Every row belongs to one group in each of 4 separate groupings. Each group adds its own fixed numbers to the row, and there is some noise. The rows also spread widely along 17 directions, which tell nothing about the answers.
Known rows, each followed by its group in each grouping:
[  9  29 -33   7 -28  -5  18 -12 -19  20   7  26 -14   1 -36   0  41 -14
 -35   2  -1  43  -1  14 -11  26  20  12 -20 -13   4] -> k824 F k929 k956
[  6  11  31  13   5 -21  19   0 -20  20  11   9 -12  14  12  54  39 -37
 -14  11   8   2   0   9  29  36  32 -14 -14  22  10] -> k315 H k105 k993
[ 15  -1   0 -23  -6  -5 -40  51 -15  25   3  22   0 -22 -32  -9  22  -1
   3   9 -18 -17  15  -6   3   6  -7  58   1 -16  22] -> k824 D k105 k192
[ 26  13 -20  19 -26 -30 -24   1 -41  37  20  35 -71  43  -9 -17 -24  -4
 -23 -19  -4  -4 -41  22 -38  -5 -25  12 -28 -34   2] -> k315 A k113 k956
[ 35 -21 -17  13 -18 -38   2 -10  12  11 -34  -8  19  13  49  15   2  10
  -2   9 -16 -27   2   0   5  26  -8 -16 -35  12   1] -> k792 A k929 k363
[ 21   9  27 -35   3  -5 -14  14 -28  -1  14  -3  -9  -7   4   9  61  -5
 -18   9 -44  30  16  14  30  16  74 -16  25 -21  26] -> k792 D k113 k533
[ -1  13  -5 -45 -12   7 -29  20 -44 -13 -23  34   0   1  17 -34  -2  -3
  13  -9  -9 -24  -9   0 -13 -18  -3  14 -26 -32  13] -> k602 H k929 k504
[ 33  22 -12  -1  -4  -6   7   5 -17  40  34  10  12  -2 -17  14   2 -26
 -11  14  12   8 -15  15   6  21  23  36  12 -20 -22] -> k240 F k105 k504
[ 49  11  -5 -12 -14 -12   8  17  10  22   6 -36  35   4  -9  -8   9 -23
  13 -26 -33  21 -22  23  17 -10  12   9  33  25   1] -> k469 F k105 k192
[ 12  41 -27  13 -55 -21  -1   8 -33  47  28  44 -32  37 -29  -1   5 -22
 -31  -1  16   2  -8   0 -15 -17   1  11  -7  -8 -29] -> k602 F k113 k993
[ 33  30 -13  11 -25  -4  18  -2  16  29  20  -7   7   9 -17  -4  33 -22
  -5 -11 -11  32  -4  18  11   7  15   4  20  37  -2] -> k469 D k105 k533
[  7 -10  13  35  29 -28  40  12   3  -6 -33 -47  20   4  24  18 -18 -17
  37 -32 -16  17 -33  30  12  -3   8  -7 -13   2  27] -> k240 H k929 k363
[ 53  15   1   5   7 -48  47   3 -12  -1 -29   5  10  27 -12  12  22 -15
  20 -19  15 -13   8  11   5  -2  21  25 -29   3  12] -> k792 H k929 k192
[ 12  22   2  -7  -8   8   2 -32  17 -12 -16   5  11   4  28  -5  32   8
 -14  25  10  -3  21  -8  23  29   7 -16  -5  32  -7] -> k240 A k105 k192
[-26  -8 -22   3 -57  10 -30  14  27  -5 -32   3  25   8  36 -21  25   7
 -27   1 -46  12  -1  -3 -15  24 -10  -2   3  29 -14] -> k315 D k105 k533
[ 17  26 -16  -8  -5   7  -1  -3  -8  30  20   4  12 -21  -8   6  33  -1
 -24  34  -9  19  17  -6  22  12  40   7  13 -22  -9] -> k602 A k929 k956
[-23   7  -3  27 -47 -18  12   3  -5  13 -31 -20 -12 -23  36  -6 -23  12
  -9  25   1   8   7  -1  35 -26 -16 -33  -8  30  11] -> k240 H k929 k993
[  1 -22  -2 -44  27   6 -28   1 -18   0 -11  13   2 -35  23  -4  27   5
  47   2  20 -23  14 -25  18   6 -10   8 -41  -9   6] -> k602 H k105 k533
[ 19  15  16  -2  11  29 -30  -8  41 -36 -11   3   8  11  18 -30  31  44
  21  17  -6   1  16 -11   5   7  29   7  14  -1   3] -> k315 A k113 k363
[-38  -7 -18  -9   0  -7   0 -24  13   4 -37 -19  36 -31  35 -17  53  11
 -29  33 -39  19  33 -27   8  31   8 -21  -9   9  -3] -> k315 D k929 k956
[ 34  12 -31  -8   8  23   6 -12  10   4  -4 -25  17  18  -3   9 -38  -6
  20 -34  25  38 -50  34  -8  26   6  16  25 -24 -45] -> k824 F k113 k363
[ -1  15   2   6  15   6  -7 -11   1  34   4   2  46  -5  45  26  -6 -16
  -8   9  -8 -21 -21  14  -4  43 -24  -2 -18   8  -1] -> k315 H k929 k956
[-10  13 -40 -33   2 -12  18   0 -22  10 -22   5   3  14 -32 -41  10 -22
  -2 -15  20  18  -7 -12 -20   5   0  49  23 -18 -45] -> k602 D k113 k533
[ -1  17  11  49  23   3 -24  30  31  53  26 -25  32  25  -6  14   7 -10
  34  -8 -33  -3  -2 -15 -12 -22  10  -6  12 -21 -39] -> k824 F k929 k363
[-28 -35  -1   1  -3   3 -22  34 -20 -22 -19   5  -2 -34  23  -6   0   2
  31 -10 -16  13 -24   5  -6   9   7  23 -38 -27  31] -> k792 D k113 k993
[ -4 -24 -19  23 -17 -38   2 -11 -37  39  -9  -7 -40  27  43  44 -20 -24
  -5 -24  -3   7 -32   9  -8  12 -19 -50 -52  -9 -31] -> k315 D k105 k956
[-23  35 -13  -8  12  -3  42 -10  -9   9 -19  -3  27  -3 -21   3  29 -29
   3  -5  30  23  18  -9  16  14   5   8   3  21 -18] -> k824 D k113 k993
[  2 -14  -6  17  -5   0 -12  -3  43  31   1 -28  51   8  31   6  37 -18
  15  -2 -25  -3 -10  -6   0  26 -11   1   0  52 -19] -> k240 H k929 k956
[ -7  17 -24  10 -25 -36  13  23  -7  29 -32 -12   2  -8  -7 -22 -38  15
   3   6  13 -13  15 -13  11 -33 -43  19   2   6 -17] -> k315 D k113 k504
[ 33  22 -20 -15  16 -18 -18   7 -31  24 -10   9   7  27   3   3 -20  11
  15 -32   2 -25   4   1 -12 -34   3  -6 -33 -75 -36] -> k240 F k113 k993
[  6  11 -11 -13 -26  15  22   4   9 -20 -40 -21  21  -3  23   8 -37  11
 -12  16  21  15 -10  20  25  23  20  14  44   4 -27] -> k469 D k113 k993
[  2 -14  -7 -31 -56   6 -20  39 -34  -8  -5  26  -5  -2  15 -16 -13 -17
  -7  26  -6  -6 -45  11  -9  21  18  49  20  -2   2] -> k469 F k929 k956
[-15  35 -14 -13  18  32  12  -6 -11 -14 -36  -7  16 -19  -1  -5 -22  10
 -18  -5   9  35   2  22   3  17  15   2  10 -51 -15] -> k824 D k105 k993
[ 33  80 -36 -21 -34  47  -5  -5  -2  17   2  46  65 -25  13  -7 -22  22
 -10   8  24 -29  19  16   8 -15 -26  11 -34 -11  -3] -> k469 H k105 k956
[ 29  26  11  -8  42 -17   0 -30 -21  46  19  19  10   4  21  33  15 -23
  -6  13  21 -32   5   8   3  45  -6  -7 -26  -9   2] -> k792 D k929 k993
[-25   9   6 -29 -10 -19   7  16 -40 -18 -53  18  27  11  48 -12 -19 -19
 -42  23 -28 -26 -20  16 -15  40   1  17  13 -12  18] -> k315 D k929 k363
[ 10   2  38  17  47   3  -9  -8  27  20  26 -44  33  -1  36   3  23  -4
  38   8 -34   3  -8  -6  18  -3  32 -27  20   4  -3] -> k469 F k113 k956
[-42  20   4  -1  -2  -8  16  16 -13  -8 -22  11  32   4 -16 -22  73 -35
 -27  -2 -40  15  18 -14  -4  10  19  10 -13  15  22] -> k240 A k105 k956
[-11  -3   0 -15 -50 -16 -26  48  -7  11 -27  28 -39   6 -51  -3  41  10
 -36   8  -9   0  29 -12   8  11 -11  27   3  18  12] -> k824 F k105 k956

New rows, each followed by its group in each grouping:
[ 23  14  13 -15  37  -1  24 -43  -5  -1   9  13 -14   3   1   9  45  -9
  53  -1  69  -5  14 -19  21  11   5  -3 -40  35  -4] -> k792 H k113 k956
[-52  36   1   1 -19  43  -4 -28   0  -6  17  20   9  -3  20 -10  47 -10
  14   4  14  33   6 -24   2  -1   9 -48 -29  35 -18] -> k792 F k113 k956
[-19 -43 -11  33 -12 -44  12  21 -16  12 -32 -29 -12   5  28  12  -1 -20
  17  -5 -36  21 -18  -2  -1   0  16 -15 -25 -16  -9] -> k824 D k929 k504
[ -2  42   7  18   9 -22  24   1   3  33 -10  -2   0 -19 -12   5  15   8
  11  -4  10  -2  38  -3  25 -17 -33 -24 -27  27  30] -> k792 D k929 k533
[ 15 -14  18 -32  14  -5 -16 -12   2  -5 -22  -9 -11 -11  17   3  23   8
  -9  25  14 -13  16 -10  32  43   6   0  15  15   2] -> k792 A k105 k993
[  6  13  11 -10 -50   1 -17  62 -12  12 -13  -3  -2 -54  16   9 -34  34
   3  43 -11  -9  22   5  56 -36   3  -3  23   4  44] -> k602 D k929 k363
[  0  43   4  -3 -37  31  -3  49 -26  -3  -7  32  -6  13  -9  24 -41  10
  17   1  36 -13  -3   9  16 -36  18  17  -4 -30 -25] -> k469 H k113 k956
[  6  -3  19   0  23  -6  -7 -19  -8 -11 -18  -4 -46 -13   3  13   3  33
 -30   9   0  26   5  25  17  42  19 -16  -4 -39  27] -> k792 F k113 k993
[ 35   9 -19 -53  23 -10 -13  10   0   0 -51 -14  49  14  -3 -32  -2   6
   6 -23 -12 -29   6   5  -9   2 -11  39  17 -23 -16] -> k240 H k929 k363
[ 21  43 -24  -9 -34  24  -8  21 -37  12   5  27  20  12  20  10 -57  -5
   9 -15  22 -10 -32  29  -3 -26  -1  10 -14 -39 -23] -> k240 H k113 k363
[ 19   1  17 -21  35 -44   2   2   7  14 -45 -27  27  31   2 -19  39 -17
 -22 -10 -39 -30  17  -6   6  20  -6   6  22  12   5] -> k824 A k105 k993
[ 16  43  -8 -34   6  -9 -13  13 -29  53  11  17  15  30 -37   6  36 -42
   5 -41   4 -13   5  -3  -4 -13 -20   9  -7  11 -17] -> k315 H k929 k993
[ 40 -16  19 -18  27 -40 -36  -7 -13  49  22   3 -31  13   7   6  19 -15
   6   6   2 -40  -6  -4   7  26 -30   2  -7  17  12] -> k240 F k105 k363
[-37 -20 -26  38 -52 -16  -1  14  13  -2 -44  -6   8  -1  32   0 -16  23
 -32  19 -23  15  -4  -3  -6  17  -4   2 -12  -9 -19] -> k315 F k113 k993
[ 24   6   0  18  16 -26  47  -3  12  11  -9 -18  42  -4  28  -5 -17 -33
   5  16  -2  -6 -40  30  -4  49   0  49  23  27  20] -> k469 D k929 k533
[-42   3 -25   0 -20  21   0   7 -15   4 -27 -19  -7  -8   5   1 -21 -21
  20 -39  11  34 -24   2  10 -14 -30 -33 -21  11 -24] -> k469 A k105 k993
[ 28 -15 -15   8 -19 -55  15  35 -28  23 -13  16  -7  17 -11 -12   5 -23
  19  15   0 -33   3 -22 -10 -16  14  59 -16 -16 -17] -> k469 D k105 k192
[  4 -12 -13  10 -24 -23  27   1 -14   3 -22 -35  28  -8  56  -9 -18 -13
  10  -8 -33  18 -35  18  15 -19  13 -22  -7   8  11] -> k602 H k113 k956
[ 42  -4  -5  -8 -17 -22   1  29 -47  24   7  -2 -37 -13 -10  16 -27 -16
   5   0   8  17 -29  28  21  -7  25  21   9 -35   9] -> k824 D k105 k993
[ 46 -11   5  53   8 -17  -5   5  23  37  21 -16 -17 -12   7   0 -35  19
  16  39  14 -10 -12   7   7  11   7  42  16 -20  -6] -> k792 H k105 k363
[ 10 -14  10  23 -26 -25 -18  14 -19  15   2  19  -7  44  43  23  23 -26
 -19 -10 -54  -9 -39  21 -28  27  18 -11 -33  -3  12] -> k315 H k929 k956
[ 56   4  34  -5 -18 -32 -22  44  -1  11  -2  35 -32  41  -8  10  15   7
   9  33   8 -62  18  -7   7   6  17  49  16  15  10] -> k469 D k929 k192
[ 33  -3 -13   2 -54 -14 -33  29   7 -12 -33  25 -51  28 -20  -7  15  56
 -26  -4 -15   0  30   6  -9 -10  18  13 -14 -28  -2] -> k792 D k113 k956
[ 65 -18 -25   0 -20 -25  19  26 -16  25  13  -8  28 -20   1  37   3 -30
  35  -8   4   1 -32  25  26  14  23  41 -22   5  19] -> k469 A k929 k993
[ 26   6 -16   1  -4 -24 -47   6  14  36 -10  13 -23  22 -11 -44  25  25
   2 -19 -34 -31  28 -16 -23 -20 -42   3 -24  -9  -1] -> k469 D k105 k533
[ 12  43 -15  46 -37   4  24  33 -17  51  31   4  -3 -36 -26  37 -23  -5
   2  -3  15  34   0  24  31 -29   5   0 -22 -19   7] -> k792 H k105 k533
[ 24  38  16  27  38   4  15   4  24  34  39  -4  41  -2 -24   3  45 -28
  37 -17   0   0   4  -2   4  -3   0  17 -16  25  19] -> k792 A k105 k956
[  5 -45  14  14  -3 -27 -26  37  16  -4 -22 -31 -41  45 -15 -11  47  -2
  31 -28 -41  18 -10 -20 -11 -17  28   7   9   6 -12] -> k315 A k929 k956
[ 47  19 -35  26 -37 -40  33 -15   3  23 -23  -2 -15  26 -10 -15 -10  -3
 -17 -30   7   9 -11  27  -4 -13 -22   5 -19  19   4] -> k602 H k105 k993
[-65 -18 -25  -7 -10  -1  13  -5 -66   2 -18  11 -24  -1  27   2  15 -52
  10 -30  -3  40 -33  -8 -12   1   6 -35 -56 -23 -23] -> k602 H k105 k533
[ 16  -8  10 -13  33 -14   9   2  23   6 -42 -23  33  34  15  28   8  -8
  -3   7   9 -33  16 -10   9  43  19  18  29  -3 -54] -> k469 D k105 k993
[ 15  14 -32  35 -45  19  12 -34  10 -17  11  19 -27 -16  25  -8  -2  23
   1  11  23  55 -26  27  -2  20  22   0 -29   2  11] -> k315 D k113 k993
[  7   3 -16  12 -40 -25  15  14 -21   0  -3  -1 -21  17  -6 -52  16 -30
  12 -10 -24  30 -36   8 -21 -30  25  25  15  12  14] -> k602 D k929 k993
[-19 -23 -19  27 -31 -34  24  -3   4  11 -45 -36  -4   1  32  21 -21   1
 -17   5  -7  21 -10   6  18  17 -13 -35  -9  17 -14] -> k240 F k929 k363
[ 13  21 -42   0 -19   9  14 -17  24 -12 -36   9  54 -26  40  -4  -4  41
 -14  13  -2   7  17  12   4  29  -3   9 -26 -12  -2] -> k315 D k113 k533
[ 35 -20 -12  10   9 -21 -16 -23   8  24  36 -11  29   1  38 -27  54 -25
  37 -16 -47   5 -38  -1 -17   8   3   3 -37  30  28] -> k315 A k113 k956
[ 25   0 -45 -39   2  -1 -23 -24 -18   5 -33  16  14  -4  16 -15  -3  32
 -27  10   3  -9  15  -4  -9  28   3  19 -15 -59 -33] -> k315 H k113 k363
[ -5  21 -22  12 -86 -11 -13  19 -18  14  -3  31  14  29  49 -21  -2  -9
 -37  17 -42  -6 -19   6 -18  -6  10  -6   3  15 -15] -> k315 D k113 k533
[  7  25  30 -30  -3 -27   0  31 -15   1 -16  12  31  52  17 -21  34 -36
   2 -21 -36 -43 -10   2 -12 -12   3  10  18  40  20] -> k602 D k113 k956
[ -4  35 -12   7 -24  33 -23  32 -38   7  28  51  23   2   7  -6   3 -15
  26  14  -2  -3 -16  -9 -24 -24  44  39 -29 -58 -22] -> k315 H k929 k192
[  0   4  -5  15 -17 -31 -12  43 -13  65   5 -12  37  -5  20  27  -8 -31
  14 -18 -31 -33   2  -4  15 -29 -36 -18 -27  19  -1] -> k469 D k105 k993
[-18  -1 -26  -8 -59 -11  37  47 -31 -13 -44   3   5 -11 -19  -3  -8 -19
  36 -20  29  19 -11  -6  21 -40  -4  28 -22  26  -1] -> k824 H k113 k956
[ 32   7 -14 -10  -7  -2 -16 -11  -9  53  26 -10   4 -22  44  14 -30   0
   6  24  12 -13 -12   5  24   9 -13 -14  10  -1 -26] -> k602 D k105 k533
[ -1  45  13 -16 -16 -19 -30  24 -11  33 -17  11 -19  30 -38  -6  37  11
 -48 -14 -34  -6  39  -2   5 -18 -11 -23  15  -4   4] -> k315 F k929 k993
[ 57  20 -11 -44  12 -36  11  11  -6  32 -36 -29  20 -23 -10   0 -29  12
   0 -25   6 -18  10  27  36  -3 -53   9  14  22  34] -> k315 D k105 k363
[ 37   6  13  18  17 -12   8  29  30  -4 -22 -11  47  10  17  24  -5   5
  14 -15 -20 -17 -19  36  -5  32   9  40   0   0  29] -> k315 D k929 k993
[ 13  17  -5   0 -21  -3 -12  37 -14  -9 -30  32 -40  35 -22 -10 -30  16
   9 -15  20 -15  -8  12 -24 -11  -9  41  -5 -32 -10] -> k602 D k929 k192
[ -4  41  14  -5   8   2  20  17 -22  -2 -16  -4  21 -22   5   0 -26  -9
   8 -24   4   3 -14  33  19 -16 -22  -7 -16   1  45] -> k240 F k105 k993
[ -7  17 -13   6 -40 -14 -25  23 -43  30   4  35 -63   8 -28 -14 -11   2
 -20  11  -1   3  -1  -3  -9 -19 -10   1 -13 -32   3] -> k469 F k929 k363
[ 14 -16  -1 -28   6 -47  19 -12 -11 -12 -50 -29   4   0  18 -31  14  -4
   0  -7 -16   1  -5  -2  19  12 -16   2   5  33  22] -> k315 A k113 k192
[ 30 -16 -34 -20  -3  -1 -14   7  -3  19  -2 -37  16 -18  -2 -22   2  -4
  25 -36 -30  40 -31  21  -2  -8   3  13  10 -13  -1] -> k824 D k113 k956
[ 43   3 -13 -24 -25 -37  18   5 -42  -2 -22  24  -3  25  17  -2  -6 -22
   0  12  31 -39  -9  -2   8  -1  16  28 -13  -6 -16] -> k240 A k105 k993
[  3   4 -33  32 -17   1 -19  39   3  54   3 -18  11  -4 -13  16 -45   2
  50 -41   9   3 -13   1   2 -46 -45   5 -33 -19 -36] -> k824 H k113 k504
[-29  32  -6  12  -9  17 -16 -12  12 -10 -44   4  13  16  35 -28 -18  25
 -33  -1 -33  -9  13   3 -10   4 -30 -38 -17 -19  -9] -> k469 A k105 k504
[ 35  19  -5 -18 -28 -23  22  28 -27   4 -17   2  30  10  15  18   1 -31
  -2 -29 -27  -5 -14  35  16   0  10  -5 -15  15  27] -> k469 D k105 k504
[ 46 -20 -12   6 -37 -25 -15  27 -10  11  -3  16  27  62  43   0 -16 -29
  34 -12 -16 -48 -45   4 -29  -7  14  33 -12   1 -32] -> k469 H k113 k363
